Each cloud of rows lies close to a flat space through zero, with a little noise off it, and is much wider in some directions of that space than in others. After each cloud: how many dimensions does that space have?

[[ 18   7  -5  -2  -8   1  17   3  14 -32  -6  -8 -13  -1 -10   5 -19   1
   13]
 [ 14   8  -8   5   5  19   8  11  12 -25  -7 -11 -16  -1  11  -1   9  -2
   -4]
 [ -3   3 -13  -4   2  17 -14  -8   1  12  -3  -1  15   2  21  10 -24   9
    8]
 [  9  -5 -11  -8  11 -10 -24   7   2   5  -5 -10   1 -12  27  -7 -10   7
  -21]
 [ -6 -13   4  11  -6   5  12  -3 -12   8  -5   4  -5   9  -7   0   9   2
   -7]
 [  0  -7   5 -12   1  -6   0  19  -1  -1   9   7  13   9 -10  -1  -2 -14
   -7]
 [-12   1  -4 -10  -4 -15 -18  -7   1   9   4   6   4  -6  16   0  -2   1
    2]
 [ -3  -3   2  -6 -10   6  11   2  -2  -2  -3   5  19  -5  -5   0  -3  -4
    2]
 [-11  -5  12 -13   9 -21   0  -8  -9  15 -14   2  18   3 -11  -2   6  11
   -1]
 [  7   6  -5  -6   0 -12  -9   9  -2   1  -9 -16   9   8  -9  -4 -10   5
   -2]
 [  5   7 -10 -11  14  15 -12   7   6   0  20  13  11 -12  25   0 -29   8
    0]
 [  7  -1  -1   8  -3  11  -3  -3  -1  17  -1  -7   7   2  13  -4   4  14
  -13]
 [  7   9  -9   0  19   8  23  46  -1 -23  14  -5 -18   6   3   6  26 -14
   -8]
 [  0  14   0   4  14  -4 -10  -5  -5   1  -6 -10   0 -20  34  16   4 -11
    9]
 [ 13  -2 -12   3  -7   4  10  12  -1   2 -14 -24   6   0  -7   9  -4  10
   19]
 [  5   0   3  13  -6  -2 -16  -7  -5  17 -16  -5   4  11   7   2   1   1
    3]
 [  6   5  -6   8   0  14 -17 -10  12   2   4  -3  -8  -8  -3 -11   1 -10
    6]
 [ -5  -3   8   0  -1 -12 -20 -24   1  29   2  25  11   0 -16 -16  -6 -11
   -9]
 [  4  -6   5  -2  -2   9  13  14   2  -6   4   1  22   0 -12  14  -3   0
    1]
 [  2  12  21  12  11   2   7   5   1 -13   3   8 -11   3  18  10  30  -3
   -3]
 [ 20   9  -9  -2   3  14  -3   0  21   0  15  -3   1 -10  -5   7 -20 -17
   25]
 [ 15   5  -2  -8 -11  16 -16  -6   9  11  19   6  13   4   3 -12 -39   0
   20]
 [ -9   5  -1  -4  -2   6  19  25  -9 -14   7   4  11  11   2  23   0 -17
    3]
 [  4  -8  -5  12 -10  25  10 -20  -4   9 -19  -9   6   0 -14  -1 -11   4
   16]
 [ 14   2 -10   9   5  15   6 -13   8  -1 -12   6  -5 -17 -10 -12  -9   6
    5]]
 | 17

[[  7   1  25 -14 -19  21  17 -15   6 -25   0 -15 -13   4 -13   1  13 -13
   -1]
 [-17   7 -41  18   8 -39   1   5  -3  44  16  17   4 -30  11  -5   1  35
   -2]
 [  5  31  28   2   6 -25  10  -1 -18   4  -4  14 -10  -3  -2 -24   9  -1
   27]
 [  4 -11   8 -16 -10 -21  20  34  -9  -1   2  -8  18  -6  19 -21  -9 -27
  -17]
 [-10  25  -7   8  14 -19  15  15   1 -27  -1   6 -17   4 -13  -3   7   0
   37]
 [  5 -12 -20   0   0   1   5  20  -7   7  -8  -2 -14   5  14  -9  12   3
   13]
 [-38 -18  -7   1   9 -26 -13 -25 -14 -17  18  27   5 -23   1 -48   6  33
    2]
 [  7  -4  19   3  11 -32  15  10  -6  -8  -2   4 -14   1 -13  34  -8  -1
   10]
 [ 12 -35 -29  -3   9 -18   5  16  -3  -9   1   0  -6   5   7   0 -31  -9
   -4]
 [ -1  47  -3 -19  -6  -6  33 -14  37  20  22 -20  35 -17  -7  -2 -36 -23
  -10]
 [ -2  28   6  23   6  -1 -13  16 -13  14  -2  29  21   8 -16  -2  -4  -7
   -7]
 [-40  48  -5  10   4  -5   1   9  -5  33  20  36  14 -15 -18 -16   5  17
   11]
 [  2 -36 -25 -10  10 -24 -13  22  -9   3   6   0  -1   0  24   4 -22  -4
   -3]
 [-25  10 -14  -9  12 -23  -3  28 -11   5  18  21   7  -1   8  -9 -13  -7
    9]
 [ -6   0  35   5  19   7   4  21  -2   4 -24  10  -2  12 -16  33  10   5
    5]
 [-14 -11  14 -31   1  15   1  -2   1   8   7  -4 -18   4   0  23  -3   2
    8]
 [-16  15  11 -16  -4  23 -11 -23   6  11  11  -4  -2  -1   2   8   7  10
    4]
 [ -9   1 -14  -3 -26  27   5  -2  -5 -15  17  15   7   5 -26 -25  -4 -26
  -18]
 [  8 -11  -1   0   2 -24 -18  17  -8 -37  -5 -19   4   3  30  -3   7  -9
   -1]
 [ -9 -12  -8   1 -16 -21 -11 -28  -4 -20  25  -5 -11 -21   8 -11  12  18
   -9]
 [ 21  11  -7  31  27 -10  -8  17  14 -35 -29  -9  10  18  -8  27  -4  -3
   11]
 [ 19 -47  17 -14   9  24  -3  -6  -4 -17 -29  -8 -23  23   5   7   4   5
   11]
 [-11 -13  -7 -19 -10  -4 -21 -17  -3  -8  20  -8   8 -12  23 -23  -7   0
  -14]
 [-27   4 -13  10  10 -25  -2   3  14  -7   9  -4  13 -24   8   5  14  23
   -4]
 [ 14 -30 -38  -4   3   9   0  33 -13  36 -20   4 -15  14  30 -18   4   2
   14]]
 | 12

[[  3 -14   7 -16  -6  15  26 -27  -8  -1 -14   9  10 -15  -9 -29  -7  -1
   22]
 [  0  -9 -15 -25   8   8  35 -21   6  15 -17 -16  -7   2 -16   6 -15   4
   -3]
 [  8 -21  14   3   6  25  -4  -9 -52  25   3  12   5   1   0  -4  -9  12
   33]
 [-13  -3  -7   5  -1  14  11 -22  -5  -6  23  15  10  -6 -10 -25  11 -26
   22]
 [ 16   1 -10 -11  -3   1   3   1   5   9 -13  10   8   6  -8  -7   4  10
    8]
 [-21 -10   7  -9  -7  -7 -10 -19  14  20   7   5   8 -12   8   6  -7   8
   11]
 [ 13  13  13   9  -7  16 -22  -9 -23  47  13   0   8  11   5  13   3   0
   17]
 [-12  -7  13  -1   8  -7  -9 -14  -7  -1   0   3  16  -5  -4  20  -1 -11
   18]
 [-15  17 -10   4 -16  -5  25 -22  46 -29   1   4 -13  11  -8 -27  -1  -9
   -1]
 [ -2  12 -28  -8  -7  -6 -32 -24  13  10  18   5 -10 -13  16  16 -14   1
   32]
 [-11  -2   5  11 -22 -30  14  10  35 -42 -18  -2 -10  -4   1 -20   8   9
  -40]
 [  4  14 -20   6 -13 -19 -14  19   7   8   1   6 -12  23   4   5  -2   1
  -24]
 [ -6  15  11  27  -6   3 -23   5 -30  34  25  -8  23  -9  -4  14   1 -11
   10]
 [ 11 -22  27   1  -2   0 -15   6 -11 -33  -3  -8  -6 -21  -9 -20   5  16
   -5]
 [ -6 -12 -17  -1  -6 -13 -32 -13  31 -12  -4  39 -24   5   9 -15  13   1
   24]
 [ -2  -2  -2 -10   1  -1  -9   0  -1  36   5  -7  14   8  -5  16 -12  10
    6]
 [-15  51 -50  15  -6 -27  13  12  28  47   4  -5 -16  28   0  34   5  13
  -21]
 [-10 -16  25  -8  32   6   5  12 -28  13 -25   5 -10 -22   2  25  10   2
   -9]
 [ -4   0 -15   1   7   2  -1   3  20 -13   7  23  -5  18  -4  -3  20  -6
    4]
 [  8   1  -3  16 -17 -19  -8  20   1 -35   8   1   9  -1   7 -26  12   2
  -13]
 [ -5   1   0   6 -17 -13  33   0 -17 -16  -3   3  -8   0 -14 -41  12   5
  -25]
 [ -1  13  19   7 -21 -10   8  12  -8   1  -6   3  -2 -19 -12 -22  16  21
  -34]
 [ 11   7   8  -1  25  12  35  11 -13 -18 -32   7   9  13 -10  38  14   1
  -12]
 [-15   3  -9 -13  -1 -18  22   3  14 -15  13   6   8  24 -13 -27   3   3
   -5]
 [ 13   3  -8  10  -2  13  -6  -1 -12 -12  -2  24  -7   0   5  -2   9   1
   15]]
 | 17

[[  2  10  13  17  -6  -6  17   9  -1  -7  19  -3 -11   0   5   2 -15  14
   19]
 [-18  15  14 -18  24 -15 -24 -32 -23   8 -18 -16  -3  -5  -7  12 -20 -21
  -31]
 [-12   0   2  -5   5  -4 -12 -14  -5   2  -6  -5   2   0  -2   4  -6  -9
  -13]
 [  4  -4   2  29 -23   0  27  19  13 -13  31   4  -4   5  11  -3  -9  23
   30]
 [ 16 -25 -19  27 -31  29  23  42  39 -11  24  21  11   8   8 -21  33  36
   43]
 [  3  12   6  -7  21  10 -12  -1 -10   6 -13 -10   3  -3 -11  -5  14   5
   -8]
 [ 13   6   0  -4  10  14   1  15   1   3  -6   0   0  -3  -6  -7  22   9
    4]
 [  5 -13  -8   0 -19  -2   8  10  22  -1   8  23  -3   2  10  -3   2  -5
   14]
 [  3  -2   0  15 -11   1  15  11   5  -7  14   2  -2   2   5  -2  -3  12
   16]
 [-14  -5  -4  -9   4   2 -15 -16   0   5 -12  -4   9   2  -4   1   0 -10
  -17]
 [ 17  15  16  17  -4  -2  24  26   4  -7  22   5 -17  -2   5  -3  -4  20
   32]
 [  6   3   2  -6   7   7  -7   7   7   4  -5   7  -1  -1  -2  -5  14   3
    4]
 [-11  23  25  -4  15 -23  -4 -21 -23   1   1 -12 -16  -4   0  15 -34 -11
  -11]
 [-11   3   4   1   3 -10   0 -17 -17  -3   0 -14   2   0  -2  10 -18  -7
  -14]
 [ -4  -7  -7  -9   0   1  -9  -6   6   4  -9   6   5   1  -1  -1   6  -9
   -8]
 [ -2  -3  -1   6  -4   5   1   2   5  -2   4  -1   3   3   1  -3   3   6
    4]
 [ -2  -2  -3  -6   0  -7  -3  -8  -5   2  -5   1   0  -1   1   5  -7 -11
   -8]
 [-10  18  20  -8   8 -27  -4 -19 -15   2   1  -3 -17  -4   5  15 -34 -18
   -8]
 [ -7  -8  -6 -15   2  -1 -16 -10   9   7 -11   9   5   1   1  -2   5 -15
  -10]
 [  4  -8 -14  -4  -1   7  -1   0  -3   0  -8  -3   9   1  -4  -2  12  -2
   -8]
 [  2  12  11   1   3 -11   6  -3 -11  -1   5  -4 -11  -2   1   6 -15  -3
    1]
 [  3   9   9   8  -2  -7  10   3  -6  -4  11  -3  -8  -2   3   4 -12   5
    9]
 [-12 -22 -14   3 -16   8  -6  -2  22  -1   0  10  14   6   6  -6   8  -2
    0]
 [ 11  -5  -3  19 -13  10  19  22   9  -8  16   1   1   2   3  -7   8  22
   22]
 [ 12   3   2   9   0  12  10  20   7  -2   8   2  -2   1  -2  -8  15  19
   18]]
 | 5

[[  2  -5 -13   5   8  -1   5   0 -10  -2   5   6   2   2   3   7  -7   1
    1]
 [-12  -5 -11   7   2  -6   6  -3  12 -10   0  -3  -3  -6   1   1   8  -1
    6]
 [  1  -2   2   5  -2  -2  -3  -3 -13   2   4  -2  14   2  -4  -3  -2  -9
   -5]
 [  9  -3 -15   9   8  -2   0  -7 -26   4  12   7  14   4   2   8 -13  -5
   -7]
 [  3   2   8 -11   1   7   1  14   4   3  -5   4 -13   5  -1   2  -4   9
    6]
 [ 11  -2 -15  11   6   1  -1 -12 -36  11  14   5  21   6   2   8 -16 -10
   -9]
 [  5   5   9  -1  -8   2  -6  -9  -1   6   0  -6   8   0  -1  -6   2  -7
   -7]
 [ 24   5   5  -3   1  10  -7  -6 -37  21   9   7  17  11   0   4 -21  -5
  -15]
 [ -4  -6  -6  -1   5  -2   5  11  -1  -7  -1   5  -7   0   0   4  -2   7
    7]
 [ 14   9  14  -9  -5   9  -7  -4  -8  15  -1  -1   3   5   1  -3  -7   0
   -9]
 [ -8   1   4  -7   0  10   8   8  18   2 -11   2 -22  -1  -1   3   4  11
   11]
 [  9  -2  -8   0   6  -9  -2   2  -1  -8   7   5  -3   0   6   5  -5   4
   -4]
 [-11  -3  -6  -1   1 -10   4   5  33 -19  -5  -2 -19  -8   4  -1  14   9
    8]
 [-12  -1  -2   3  -1  -3   4  -1  22  -9  -5  -4 -10  -7  -2  -1  13   3
    6]
 [ 11   5  13 -11  -3   7  -6   5  -6  10  -3   2  -3   5   0  -2  -6   3
   -4]
 [ -5  -4  -7   5   2  -2   3   1  -2  -4   1   1   2  -2   0   2   1  -1
    2]
 [ -1  -1  -5   4   3   4   3  -2 -14   6   2   2   7   4  -1   4  -6  -4
    1]
 [  1   2  12  -8  -4   5  -3   7   0   5  -7  -1  -2   1  -3  -4   1   2
    2]
 [ -6   5  14  -5  -6  12   3   1  12   8 -11  -5  -9   1  -5  -5   6   0
    5]
 [ -9  -5 -11   5   2 -13   2   1  18 -18   0  -1  -7  -8   3   1  10   3
    4]
 [  6   8  14   2  -8  10  -7 -13 -18  19   2  -6  20   5  -5  -6  -2 -14
  -11]
 [-18 -12 -18  11   5 -21   4   2  14 -27   3  -1   1 -11   1  -1  13  -1
    7]
 [ 13   1  -2  -3   3  -4  -5  -1  -6   0   6   4   2   2   4   2  -7   3
   -7]
 [  9   1  -9   3   5   4   3  -4 -18   7   7   6   3   4   3   8 -12   0
   -2]
 [ -2   3  11  -1  -5   7  -1  -1  -5  11  -6  -4   4   2  -6  -4   1  -4
    1]]
 | 5

[[ -3  -9   3  15  -8   7  15  -3  -3   6  -3   1 -16  14  10 -18   7 -10
    8]
 [ -4  -9   1   1   4  -4 -10  -2  -2   4  -2  11   1   2   1  -1  -6  -4
    3]
 [  2  -4  -8   0   8 -11 -11  -8   4  -1  -1   2   2  -2   4   3  -2  -4
    1]
 [  4   5  -5  -2   2  -3   1   0   3  -4   0  -6   2  -3   0   4   3   3
   -3]
 [  0   3   2   4  -7   7  15   6  -4  -2  -4  -1  -5   5   1  -4   7   4
   -3]
 [  5  12  -4  -7   0  -1   2   5   2  -8   1  -9   6  -8  -4  10   3   8
   -8]
 [  0   0   1   5  -5   5  10   0   0   0   0  -4  -6   4   3  -6   5  -2
    1]
 [  3  -2  -7  -2   6  -8 -10  -8   7   1   2  -2   2  -3   3   2  -2  -4
    2]
 [-10 -11  14  30 -24  24  43   9 -17   7  -9   5 -30  29  11 -33  15  -9
   10]
 [  0  -8  -5  -8  11 -11 -26 -12   9   5   3   9   9  -5   0   8 -12  -5
    3]
 [ -2  -1   2  -7  -2   6  -5  -1   5   4  -1  10   7   0  -4   6  -5   6
   -4]
 [  0   1   2   4  -4   3   9   5  -6  -2  -2  -2  -5   2   1  -4   4   0
    0]
 [ -3  -2   5   7  -3   3   9   4  -8   0  -1  -2  -7   4   1  -8   3  -3
    3]
 [  0  -2  -3   3   3  -5  -3  -2  -1  -1  -1   0  -1   0   3  -1   1  -4
    2]
 [ -2   0   3  -2   5  -5  -6   3  -5  -1   1   0   4  -5  -3   4  -4   0
    1]
 [  0 -19 -11  -1  12 -12 -32 -28  20  13   2  16   3   3  11  -1 -13 -16
    7]
 [  0   2  -3   1   0  -1   4   3  -3  -3  -4   2   1   0   0   3   4   3
   -4]
 [ -7  -6   8   8 -10  12  14   7  -9   5  -6  11  -8  11   1  -9   2   1
    1]
 [  2   0  -8 -11  15 -18 -23  -1   1  -5   0   5  14 -12  -4  16  -7   3
   -4]
 [-10  -9  17   1 -13  23   6   3  -2  14   0  16  -3  10  -5  -9  -7   1
    3]
 [ -2   7   5  -2  -4   7  11  14 -10  -6  -3   0   3  -2  -7   6   3  11
   -7]
 [  6   2  -8  -5   8  -8 -13 -13  13   1   6  -7   4  -5   3   3  -3  -4
    2]
 [ -1  -3  -1  -1   3  -4  -6  -1   0   0  -2   5   3  -1   0   3  -3   0
   -1]
 [  1   6   1   0  -2   2   8   8  -5  -5  -1  -4   0  -2  -3   3   4   5
   -4]
 [  0   7   4  -3  -7   9   9   7  -2  -2  -1  -2   2  -1  -6   3   2   8
   -5]]
 | 5

[[ -1   0  -2   4   3   1 -12   1   0   6 -18   8  -3  14  -7  -7 -12  -6
  -12]
 [  5  -6  -4   1   4  -1   6   3   7  -6  13   1  -3 -10   9  -5  10   1
    0]
 [ -6  20   2   5  11   3   9  -9   5  -3   8  -7   9   5  -4  -1  -2   1
    3]
 [  3 -10  -2   1  -4   2   1   5   2  -7   7  -1   0 -10   1   0   5   2
    1]
 [ -8  10   5   1  -4   8   4   0   0  -9   5 -14  13  -3 -12   7  -6   5
    8]
 [  0  -9   8 -21 -21  -9   6   4 -12   5   8 -10   0 -17   7  22  12  10
   20]
 [  2  -3  -7  14  13   2 -23   1   1  10 -36  21  -9  29  -9 -21 -20 -16
  -27]
 [  1  -4   4  -9 -11  -2   1  -1 -10   7  -2  -4  -1  -2   1  11   4   1
   10]
 [  5  -6   4  -3 -11   7   2  -3 -18   4   0  -9  -3  -2  -3  12   4  -5
   12]
 [  4   0   1  -2  -2   0   4  -5  -7   6   3  -1  -5   1   5   6   7  -2
    6]
 [  2  -6   0  -6  -3  -4   9   4   6  -6  17  -3   0 -16   9   3  12   6
    7]
 [  4  -4  -6   5   8  -2   0   1   8  -3   3   8  -6  -2   7 -10   4  -2
   -9]
 [  3 -14   7 -14 -25  -4 -24   0 -33  28 -44   8 -13  22 -10  16 -16  -9
    2]
 [  6  -8  -1   2  -4   2 -13  -2 -13  13 -22   8 -11  15  -4   0  -7 -11
   -6]
 [ -7   7   9 -12 -12  -3   0  -4 -13  10  -6  -8   5   4  -5  17  -5   4
   12]
 [ 13 -22 -10   9   2   3 -11   6  -2   1 -10  13 -16   3   6 -14   4 -11
  -14]
 [ -1  -1   4   0 -10  10   2  -2 -13  -2   1 -13   3  -1  -9  11   0  -2
   11]
 [ -9  12   0   0   9  -4   8   2  18 -12  16  -4  13  -8   2  -4   0  10
   -1]
 [  3   8  -4   2  15 -10   5  -5  11   3   8   9  -4   2  13  -9   6   1
   -7]
 [ -5   9   2  -2   4  -1   8  -1   8  -7  14  -6   9  -7   2   2   2   8
    5]
 [ 13 -12  -8   7  10  -2   5   0   6  -1  11  10 -13  -6  16 -12  16  -6
   -7]
 [  0  -9  -1   7  -6  13  -5   5  -6  -8  -4  -7   3  -1 -13  -1  -6  -5
   -1]
 [  8 -11  -5   1   1  -8 -20   0  -7  19 -32  23 -18  21   3  -9  -9 -12
  -17]
 [ -2   1   3   0  -6   7   5   0  -4  -7   7 -12   6  -7  -6   7   2   3
    9]
 [  3 -19  -1   0 -12   1 -30   5 -21  18 -46  16 -14  24 -13  -2 -20 -14
  -15]]
 | 5

[[  5  -3   0   1   4  -2  -3   3  19   7 -11 -13 -14  -4  -3   7 -13  -3
   -8]
 [ -8 -14  13   2   7   8  10  23  25   0 -15 -13 -25 -13  -3  -6 -18   4
  -16]
 [ 19  22 -14 -12   5  13  -5 -23 -11  -9  10   9  30 -11   7  11   0  -9
    4]
 [-10 -12   7   8  -1  -4   8  14   2   4  -3  -1 -11   7  -3 -10   2   8
   -4]
 [  6  11  -1  -7   3   3  -4 -10  -6  -7   4   2   8  -6   2   7   0  -5
    4]
 [ -5 -13   8   5  -3   4  -5  13   3   0  -3  -2  -3  -4   4  -8   3   2
   -1]
 [  0 -16   6  10   3   9   0  18  15   7  -9  -6  -7  -5   2 -10  -6   5
  -11]
 [  9 -13   8   6  11  19  -1  17  21   1 -12  -8  -5 -18   4  -7 -16   2
  -17]
 [  9  -2   0  -1   6  -4  -6   3  36  12 -21 -24 -29  -7  -7  16 -28  -7
  -15]
 [ -1  -7   1   8  -2  -3  -1   4  -3   4   0   2   0   6   1  -5   6   4
    1]
 [  1 -13  12   4  10  20   6  21  14  -4  -8  -3  -5 -17   4 -11 -12   6
  -15]
 [ -3 -23  18  13  15  15  12  31  23   1 -17  -9 -24 -12  -1 -14 -19  12
  -23]
 [ -1   2  -2   2   2  -4   7  -2  -4   1   3   4   0   7  -3  -1   2   4
   -1]
 [  5   2  -6   2  -1   9  -2  -3  -7   1   7   7  19   0   6  -4   7   1
    2]
 [ -8  -6   8   2   0   0   3   8  -5  -5   1   2  -5   0   0  -6   4   4
    1]
 [-15 -23  13  10  -5   5   3  24  -2   1  -1   3  -4   0   4 -21  10  11
   -1]
 [  9   6  -4  -4   3  -2  -6  -6  15   4  -8 -11  -9  -5  -3  13 -14  -8
   -5]
 [ -4  -7  10  -3   7   5   4  13  20  -2 -13 -12 -22 -12  -3   1 -18   1
  -11]
 [ 11   8  -2  -5  11   7   4  -3  16  -2  -8  -8  -7 -10  -2  10 -20  -4
  -10]
 [ -1  11  -8  -8  -2  -5   7  -8   4   2   1  -2  -2   3  -4   8  -5  -3
    0]
 [  0   2  -4  -3   0   6   3   0   2   0   2   1   8  -3   2  -2  -1  -1
   -3]
 [ 13  -9   1   6   3  -4 -15   4  29  14 -19 -21 -22  -4  -2  11 -19  -7
  -11]
 [-12  -3   4   7  -5 -15   8   0 -19  -1   7  10  -4  18  -5  -7  16   8
    8]
 [-22  -8  11   2 -10 -16   3   7 -18  -6   6   6 -11  13  -4  -9  16   6
   12]
 [  9  -1   6  -3  22  15  17  14  41   1 -23 -20 -30 -20  -7   7 -42   2
  -30]]
 | 6
